The rows come from 5 hidden closed curves, with some noise, and rows from the same curve form a group. Each curve winds through 6 dimensions. The rows are also pushed far along 4 directions, which tell nothing about the answers.
In the rows, 128 means zero.
Some rows, each with its group after it:
[ 94  97 119 151 151  84 122 132 120 119 154 124 126 135 137 160 112 152]
q945
[107 150 109 123 148 108 121 112 131 110 149 146 181 118 156 165 153 104]
q433
[115 123 107 131 115 119 156 111 125  89 124 127 124 130 139 149 141 152]
q709
[119 142 158 107 183  83 141 128 135  98 175 141 188 112 146 167 172 112]
q709
[ 89 122 125 129 137 114 115 119 130  87 148 167 130 156 110 146 164 144]
q706
[ 92  87 123 119 169  99 125  99 147  52 119 148 135 121 143 183 168 167]
q433
[105 105 101 164  63 135 136 146 128 118 119  98  91 177 122 116 117 128]
q945
[103 126  75 147  36 120 147 134 128  99 144  79 118 191 158 151 121 121]
q709
[ 77  68 116 187 121  88 111 133 150 111 148 114 118 166 139 125 121 127]
q673
[161 199 139  42  85 173 117 124 135 113 139 122 169 144 139 161 171  82]
q709
[ 77 121 114 139 129  75 116 134 150  74 183 134 168 174 127 157 176 109]
q706
[ 78  56 112 205  99 104 106 142 131 153 127  79  95 145 155 132  70 125]
q709
[109 150 108  87 144 156  95 100 151  55 122 162 126 143 117 170 196 126]
q709
[169 155 180 101 178 168 138 128 106 151 129 146 101  90  97 104 131 134]
q709
[107 110 109 134 135 134 114 112 115 117 115 140  84 119 115 152 115 177]
q673
[168 153 140 123 111 130 157 157 124 155 149  97 117 141 112  88 120 112]
q706
[121  84 147 146 155 119 112 122  98 145  82 127 100 114 133 133  78 179]
q673
[125 118 137 154 123 101 140 159 114 132 148  71 132 147 158 138 107 106]
q709
[ 95 107 118 161 117 111 116 122 125 115 101 135 148 141 138 127 122 126]
q709
[104 146 146 136 111 121 115 148 139 114 167 128 166 157 147 155 165  77]
q945
[135 148 181 117 114 126 121 160 113 168 148 130 179 129 139 126 127  83]
q433
[180 144 166  83 112 218 121 120 125 169  85 152  69 102  70  72 117 141]
q945
[ 86 116 114 143 114 111 116 148 117  94 151 127 125 189 159 176 144 129]
q706
[ 97 122  39 110  82 159  98  67 184  64  90 161 117 136 128 157 167 143]
q709
[104  95  92 112 125 126  91  91 167  95 103 135 115 116 101 136 140 153]
q945
[161 154 150  98  86 133 152 163 123 153 160  80 138 145 148 134 122 100]
q433
[120 138 133 147 129  67 146 155 132 120 183  83 186 155 162 139 141  81]
q673
[154 167 130 105 128 131 147 137 126 106 122 127 153 144 121 114 163 110]
q706
[141 144 180 151 147 125 146 156  80 190 145 132 135 122 125  91  89 118]
q433
[144 168 146 127 121  78 162 167 118 141 191  80 190 146 138 111 135  74]
q706
[176 135 183 106 168 160 133 128 108 194 136 151  91  95  96  74  90 154]
q433
[101 101 132 140 196 120 128  92 118  74  90 156 129  89 141 164 147 164]
q945
[ 78 116 100 158 172  68 114 123 137  91 141 172 188 134 168 183 161 132]
q706
[124 124 124 162 133 108 138 142 111 170 143 119 142 113 141 111  91 119]
q706
[105 141 111 118 125 115 101 146 144 100 157 140 154 175 166 182 165 101]
q706
[110  76 155 143 174 101 129 130 111 120 130 126  97 113 124 141 106 175]
q945
[138 117 178 117 168 131 132 131 128 133  94 140 162  74 123 128 142 117]
q433
[114  88 105 134 119 137 133 115 161 105 140 136  91 136 133 136 139 149]
q673
[132 129 103 125  82 138 108 140 148 165 173  77  97 138 142 137  99 100]
q945
[119 111 128 152 160 105 109 114 130 133 100 125 147 104 132 119 113 129]
q673
[117 142 128 120 130 130 136 139 134  85 135 137 139 137 114 146 177 115]
q433
[176 136 187  76 155 172 125 122 125 149 118 135  98  98 104 108 125 140]
q673
[109 111 107 116 161 119 121  92 130  93  84 178 148 102 146 169 142 174]
q673
[127 158  56  90 119 155 123  89 162  81 114 164 127 111 132 170 177 138]
q706
[154 197  94 129  89 132 141 145 119 173 186 115 142 153 131 103 117  83]
q433
[146 186 114 119 108  97 140 151 135 140 190  85 189 139 149 133 147  59]
q673
[113  90 130 196 161  68 147 144 108 164 157 123 115 136 132  91  77 156]
q433
[138 121  93 129  79 146 108 134 133 189 144 103  78 137 103  94  70 139]
q945
[141 196  90 124  36 144 137 153 115 141 155  94 148 193 132 111 131  72]
q945
[169 134 152 109 109 199 121 131 127 185 133 126  49 116  94  85  94 136]
q709
[ 97  83 130 163  98 109 111 145 126 115 122  91 105 181 143 131 106 131]
q709
[100  95 112 116 166 138 108  82 146  75 114 187  86 125 106 146 153 191]
q433
[142 131 144 150 109 128 142 152 113 192 164  94 114 124 107  76  80 108]
q706
[120 104 104 138 105 162 111 108 154 118  85 139 101 112 109 112 132 132]
q945
[ 98 140  49 102  83 166  83 100 178  91 141 149 108 148 136 175 167 114]
q706
[133 139 185 108 186  95 139 131 100  97 124 136 170 127 124 135 151 135]
q673
[ 72 119  89 139 128 125  94  95 152  74  95 190 164 134 122 154 176 130]
q433
[147 156 198 124 173 101 120 153  92 162 156 105 153 119 110 111 114 107]
q673
[133 149 161 122 112 134 112 146 126 152 171 106 132 154 132 125 126  87]
q945
[132 129 159 125 201 117 134 105 122 134 115 190 147  73  86 103 139 158]
q706
[163 150 144 130 118 108 162 159 108 191 143 122 174 124 161 102  95 108]
q673
[104 117 119 134 179 108  95  99 143 108 122 146 144  86 119 153 143 135]
q673
[133 169  90  92  93 160 121 121 137  82 129 102 128 154 145 165 164 100]
q709
[ 79 109  74 131  48 123  91 144 170 116 187 107 104 192 133 168 140 111]
q945
[140 117 186 183 178  73 155 170  87 213 167  95 163  97 152  96  66 104]
q433

New rows. What belongs after each?
[147 138 165 116 146 123 146 141 113 159 166 126 125 109 102 101 116 128]
q706
[ 93 128  64 134  66 146  95 109 152  87 107 130 120 179 133 141 148 116]
q709
[ 93  66 152 154 190 141  92  82 128  92  89 147  69 107 114 136 118 180]
q945
[112  98 146 161 178  86 134 134 105 155 141 142 127  98 125 132  98 162]
q673
[162 107 221 111 165 137 138 143 102 177 125 109 117  91 123 104  88 138]
q709
[128 123  56 115  77 167  95  93 165 126 104 113  84 123 110 124 115 137]
q945
[103 162  67 122  89 122  88 111 150 105 139 115 159 149 145 163 151  89]
q673
[102 119  71 118  80 146  84 111 142 101 126  86  80 158 139 179 117 136]
q673
[ 80 101 124 150 138 123  98 100 132  72 132 125 108 154 143 168 146 137]
q945
[134 153 142 150 131 100 144 166  95 189 167 113 172 133 159 117  93  90]
q706
[158 201  90  82  91 172 147 111 123 126 134 150 134 126 101 113 152 118]
q706
[ 97 131 103 123 105  98 121 139 129  98 177 107 135 169 148 177 141 125]
q945
[ 85  55 134 191 145 107 108 118 122 151 132 147  77 139 121 113  76 179]
q433
[127 114 123  76 134 159 105  93 166  87 113 162 104 117 112 155 167 159]
q433
[146 182 128  90 125 131 141 124 127  89 140 120 162 142 122 133 177  98]
q673
[144 116  99 123 102 180 143 121 119 106  76 119  52 143 121 120 116 168]
q706
[115 158 117  97 117 150  88 106 135  82 123 138 131 157 110 147 167 117]
q673
[114 138 112 111 129 175 129 104 130  73  95 168 107 121 127 162 171 143]
q945
[106 139 131  99 157 118 108  96 134  99 135 166 172 112 151 177 157 129]
q433
[126 109  99 134  74 143 155 120 130 127 141  97  79 133 137 139 104 149]
q709
[151 114 148 158 134 108 163 160 129 194 172 109 120 108 131  90  86 120]
q673
[149 177  99 103 106 167 120 101 128 146 121 168 123 128 112 105 130 126]
q433
[144 137 114 135  88 137 144 147 150 161 178 102 108 143 127 104 117 100]
q673
[168 129 165  91 202 140 136 119 133 138 111 154 129  63 126 133 137 149]
q706
[133 167 101 129  60 133 136 156 132 147 141  91 172 146 155 136 131  65]
q433
[155 150 173  86 149 126 121 136 136 149 126 155 173 102  89  99 148 115]
q945
[131 132 172 128 189  91 136 137  87 141 134 146 152 102 120 137 119 152]
q673
[119  94  68 121  82 190 117  80 154  80  49 143  55 142 120 122 130 172]
q673
[100  36 138 146 154 109 131  90 144  95  79 146  97 101 125 134 110 206]
q709
[155 170 134 108  85 164 122 159 126 161 174  94  96 166 122 113 123  87]
q709
[140 105 174 149 149 127 156 145  98 148  95 133 114 113 101  83 106 153]
q945
[161 138 146 123 102 149 126 177 122 182 155  91  95 162 151 119  96 102]
q706
[101 138 111 113 166  93 143 110 133  48  96 173 202 110 136 170 197 136]
q945
[123 107  94 101 100 173 100  88 153 123 121 138  70 128 136 155 113 161]
q433
[137 130 106 157  71 146 135 151 126 177 149 106  79 159 104  79  89 119]
q706
[152 193 100  97  80 174 130 126 138 137 169 134 115 147 117 124 150  96]
q709
[ 83  65 128 189 133  66 149 147 115  95 122 106 130 155 146 143 117 155]
q433
[ 68 118 128 191 127  71 125 149 125 100 164 111 183 169 175 162 149  79]
q945
[178 190 141 101  95 165 149 141 103 153 132 109 118 141 100  83 125 104]
q673
[124 108 178 172 186  99 143 148  88 137 107 120 145 116 131 105 109 129]
q709
[149 104 213 170 172  98 169 187  89 180 143  97 128 106 115  84  95 118]
q433
[117 129 150 139 129 106 118 129 107 125 139 114 128 159 113 112 116 131]
q945
[150 118 146 148 177 135 143 111 104 169  92 145 123  69 123  94  87 150]
q433
[107 107  95 125 147 112 116 120 156  87 133 137 124 128 157 185 156 142]
q706
[140 172  85 137  50 122 152 155 126 165 161 113 161 173 159 114 113  83]
q673
[155 132 131 154 148 147 151 122 109 168  97 126 111  83 118  82  94 134]
q709
[112  66  81 182 106 110 134 114 132 150 129  95  68 135 152 120  60 173]
q433
[148 145 169  85 191 100 114 114 136 127 117 159 200  84  98 113 154 125]
q945
[145 170  96 104  78 160 111 139 149 168 172 117 123 141 134 126 125  84]
q706
[147 183 124  75 108 154 107 112 154 111 140 123 168 127 131 145 172  74]
q945
[144 129  84 106  73 165 122 131 149 161 116 129  93 121  95 106 113 137]
q945
[131 119 117 161  96 113 156 159 110 128 132  84 108 172 134 107 106 126]
q706
[127 163  93 108  53 165 111 145 163 119 142 121 129 156 117 136 166  76]
q433
[ 97 142 127 165 103  72 130 154 112 135 151 112 199 172 159 130 124  83]
q709
[116 119 124 138 155 126 128 106 137 119 132 167 125 107 112 121 141 147]
q709
[189 172 160  90 111 203 148 130  95 184 111 140  78 110  77  61 100 138]
q706
[102 120  97 133 171  89 138 106 137  70 113 146 172 107 154 170 165 138]
q706
[102 131  47 129  83 135 109 103 169  75 141 104 110 148 134 161 159 112]
q673
[126  96  75 175  93 151 135 116 140 151 115 110  54 124 117  95  87 149]
q709
[105  52  86 134 126 132 120  83 161  84  77 135  71 117 133 147 118 201]
q433
[187 160 126  82 134 207 137 116 121 136  69 165  81 107 105 106 135 155]
q706
[147 101 140 121 116 176 114 127 140 174  92 149  71 100  77  78  97 155]
q945
[143 128  82 111 104 192  97  93 129 134  81 103  35  98  96 129  95 164]
q673
[ 95 109 103 144 111 172  96 107 133 109 112 135  73 131 122 149 128 136]
q709
[ 81 144  93 141  77  99 118 162 119  97 186 114 151 224 177 187 150  95]
q706
[124 144  76 121  86 163 120 112 143 139 149 139  92 128 113 131 122 132]
q706
[103  52 165 167 172 111 139 131 121 131 129 150  65 121 104 114 103 191]
q673
[130  97  72 144 101 183 115 115 141 121  62 128  47 138 138 128 107 160]
q706
[140 140 142 124  86 140 106 154 130 187 181  89 101 157 118 108  91 100]
q945
[168 154 180  96 124 136 156 137 115 177 162 111 153  88 140 123 108 110]
q709
[165 142 177 118 117 148 140 150  90 173 138  97  91 143 106  87  88 133]
q945
